There are 4 hidden switches. A switch that is on adds its own fixed numbers to the row, and there is some noise. The rows also spread widely along 6 directions, which tell nothing about the answers.
Some rows, each with its switches (1 for on, 0 for off) after it:
[ 0.01  0.37 -0.78  5.59 -5.13 -1.75 -3.21  0.65 -0.66  0.27 -1.78 -1.35
  0.85] : 1 1 1 0
[-2.55  1.98 -0.63 -0.89 -0.24 -1.61 -3.99  0.86 -0.35 -1.04 -0.50 -1.92
  2.12] : 0 0 0 1
[-0.67  0.13 -0.35  1.39 -3.79 -2.24 -3.58  0.46 -0.20  0.38 -1.03 -1.52
  3.52] : 1 0 1 0
[-2.48  2.39 -0.02  2.06 -3.30 -2.52 -5.69 -0.07  0.54  0.73 -1.82 -1.41
  4.68] : 1 0 1 1
[-1.26 -1.75 -0.99 -1.86 -0.91 -2.64 -0.03  2.77 -0.10 -3.26 -2.05 -1.50
 -1.36] : 1 0 0 1
[-1.96  0.22  0.24  3.15 -1.29 -0.72 -2.87  2.16  3.28  0.31 -2.86 -1.88
  0.65] : 0 1 0 0
[-1.61  2.51 -1.18  3.51 -0.88 -1.41 -4.80  3.31  1.92 -0.82  0.56 -0.61
  0.26] : 1 1 0 0
[ 0.79  0.91 -1.64  3.73  0.56 -0.15 -1.97  0.09  2.74 -0.30 -1.15 -1.12
 -2.78] : 0 0 0 0
[ 1.28 -0.30 -1.16  4.37 -1.09  0.93 -2.43 -3.57  2.72  4.19 -1.58 -2.20
  2.17] : 0 0 1 0
[-0.93  0.74 -0.86  2.79  0.70 -1.08 -2.95 -0.90  2.47  0.74 -1.45 -1.50
  0.70] : 0 0 1 1
[-1.07 -0.09 -0.97 -1.66 -0.79 -3.26 -2.21  3.67 -0.39 -3.57  0.50 -1.90
 -0.38] : 0 0 0 0
[ 1.06 -1.07 -1.74  0.74 -0.95 -0.48 -0.23  1.83  0.62 -2.60 -1.55 -0.51
 -3.37] : 1 0 0 0
[-1.79  1.95 -0.79  4.87  0.13  1.69 -4.30 -1.25  2.89  3.98 -2.03 -1.19
  1.74] : 1 1 0 1
[ 0.76 -0.99 -0.85  3.18 -1.54  1.14 -2.08 -2.49  2.88  3.82 -2.43 -1.17
  2.27] : 1 0 1 0
[-1.51  2.68 -0.71  5.39  1.38 -2.17 -5.50 -1.00  3.75  2.20  0.55 -3.17
  2.23] : 0 0 0 1
[ 1.34 -1.33 -1.24  3.71 -0.98 -2.30 -2.07  0.78  2.57  0.17 -0.24 -1.43
 -0.07] : 1 0 1 0
[ 0.30 -2.40 -0.49  2.36 -1.81 -2.35 -1.86  0.05  2.59  2.00 -1.01 -2.38
  2.49] : 1 0 1 0

New rows. What belongs after each?
[-1.16  1.23 -1.39  0.78 -0.88 -2.45 -3.58  1.72  0.30 -2.04 -0.59 -0.13
  0.51] : 1 0 1 1
[-2.95  1.88 -0.38 -2.12  1.21 -0.79 -3.65  3.70  3.05 -2.00 -1.21 -0.10
  0.69] : 0 0 0 0
[-0.49 -2.10 -0.89  0.33  0.31 -2.46  0.19  1.58  1.06 -2.29 -1.48 -2.43
 -2.18] : 0 0 0 1
[-0.53 -1.47 -0.30  1.88 -1.41 -1.37 -1.84 -1.88  0.69  1.52 -2.02 -2.95
  2.12] : 0 0 1 1
[-0.24  0.37 -0.68  1.81 -4.04 -2.79 -2.97  0.69 -1.56 -0.27  0.22 -2.93
  2.26] : 1 0 0 0
[-1.34 -0.22 -0.34 -1.45 -0.89 -3.07 -2.03  3.38  0.12 -2.84  0.11 -2.01
  0.16] : 0 0 0 0
[-1.98  1.11 -0.47  3.79 -2.32 -1.09 -3.60  0.81  0.82  1.42 -1.19 -2.32
  2.10] : 1 1 0 1
[-1.61  1.67 -0.57  2.46 -0.37 -0.61 -4.24  1.64  1.74  1.07  0.52 -1.92
  1.97] : 0 1 0 0
[ 0.22 -0.52 -0.81  1.67 -0.67 -2.50 -1.83  1.23  1.03 -1.08  0.18 -2.86
 -0.24] : 0 0 0 0
[-1.91  0.03 -0.29  1.44 -0.57 -2.65 -1.85  2.02  2.26 -2.25 -2.96 -2.20
 -1.40] : 0 0 0 1
[-1.49  1.01 -0.16  1.82 -3.49 -2.64 -2.92  3.04  1.11 -2.82 -2.70 -0.96
 -0.46] : 1 0 0 0
[-2.62  2.40  0.13  4.62 -5.03  1.03 -3.45 -1.83 -1.24  1.38 -5.00 -2.48
  1.81] : 0 1 0 1
[ 1.31 -3.33 -0.70  2.22 -1.83 -3.02  1.14  2.78  2.37 -2.81 -2.85 -1.93
 -4.27] : 1 0 0 0
[-0.02 -2.02 -0.19  2.23 -4.13 -1.47 -1.93  0.86 -0.75  1.45 -0.86 -2.19
  2.86] : 1 1 1 0
[ 0.21 -1.87 -0.52  4.03 -3.37 -2.16 -2.33  1.15  0.69  1.74  0.22 -2.83
  2.56] : 1 1 1 0
[-1.05  0.89 -0.90  2.66 -1.91 -0.95 -3.43 -0.90  0.76  0.81 -2.06 -0.98
  1.82] : 1 0 1 1
[-0.02  1.76 -1.79  3.72 -0.32  1.10 -3.57  0.35  1.02  0.33 -0.30  0.12
 -0.78] : 0 1 1 0
[ 0.77 -1.46 -1.61  2.17 -0.22 -2.21 -1.73 -0.34  0.71  0.43  0.19 -2.06
  0.62] : 1 0 1 1
[-2.09  1.41  0.00  1.82 -2.35 -2.11 -3.18  0.21 -0.51 -0.72 -1.95 -2.70
  1.21] : 0 0 0 1
[-0.48 -0.75 -1.83  0.07  0.03  0.29 -0.87  3.48  1.06 -1.82 -0.61 -0.04
 -2.18] : 1 1 0 0
[-0.06  0.05 -1.37  3.59 -1.86 -1.59 -1.60 -0.27  0.43 -0.63 -2.23 -2.33
 -0.96] : 1 0 0 1
[-0.27 -1.77 -0.76 -2.23 -2.56 -3.87 -0.68  3.57 -2.49 -3.82  0.65 -3.33
 -0.23] : 0 0 0 0
[-0.12 -1.40 -0.25  4.40 -1.65 -2.36 -2.14 -2.04  1.78  1.88 -1.97 -3.39
  1.61] : 0 0 1 1
[ 0.86 -0.96 -0.69  3.47 -2.79 -0.66 -1.81 -2.09  0.61  2.21 -1.86 -2.57
  1.65] : 0 0 1 0
[-2.38  1.67 -0.38  0.39 -0.85 -1.45 -3.39  0.57  0.57 -0.88 -1.88 -2.20
  1.20] : 0 0 0 1
[ 0.27 -1.25 -1.00  0.38 -1.17 -1.30 -0.38  0.85  0.15 -1.64 -0.96 -2.42
 -1.29] : 0 0 0 0
[ 1.41 -3.72 -1.28 -1.29 -2.16 -1.86  1.41  1.52 -1.53 -1.51 -0.18 -2.94
 -0.39] : 1 0 0 0
[ 0.08  0.24 -0.90  1.89 -2.56 -1.15 -3.07  0.15  0.60  0.48 -1.24 -0.66
  1.85] : 1 0 1 0
[ 1.90 -1.97 -1.79  4.77 -1.39 -2.13 -0.54 -1.93  0.12  0.87 -0.67 -2.63
 -0.95] : 1 0 1 1
[ 0.74 -3.51 -0.52  0.93 -2.26 -1.18  0.35 -0.12  0.85  1.87 -1.16 -3.81
  1.31] : 1 0 0 0
[-0.17 -0.50 -1.07  0.29 -1.13 -2.63 -1.89  2.96  0.64 -1.79  0.19 -1.36
 -0.40] : 1 0 0 0
[-1.77  1.35 -0.40  0.48 -1.60 -1.00 -3.31  0.68  0.93 -0.13 -1.50 -1.77
  1.69] : 0 0 0 0
[ 0.47 -0.46 -1.52  1.29 -1.03 -1.46 -1.89  1.24  0.23 -0.41  0.54 -1.99
  0.32] : 1 0 0 0
[-0.88 -0.49 -0.76  1.82 -0.39  0.31 -1.74  1.04  1.80  1.08 -1.00 -2.02
  0.30] : 0 1 0 0
[-1.75  2.06 -0.38  0.71 -3.09 -1.91 -4.52  3.16 -1.72 -2.52  0.43 -0.87
  1.47] : 0 1 1 0
[-1.40  0.98 -0.50 -0.31 -3.35 -2.00 -3.32  1.84 -1.20 -0.70 -0.44 -1.81
  2.69] : 1 0 0 0
[ 0.18 -1.49 -0.58  1.80 -3.41 -3.04 -1.69  1.09  0.38 -0.64 -1.11 -1.91
  1.37] : 1 0 1 0
[-0.70 -1.67 -0.73  1.01  0.28 -2.88 -0.72  1.47  1.21 -1.79 -0.81 -2.86
 -1.46] : 0 0 0 1
[-3.92  1.46  1.28  0.99 -1.72 -3.69 -5.72  0.82  2.31  1.13 -1.49 -2.78
  6.27] : 0 0 1 1
[ 0.46 -0.83 -1.14  2.03 -1.39 -1.86 -1.48  1.24  1.39 -0.52 -0.28 -1.96
 -0.59] : 1 0 0 0
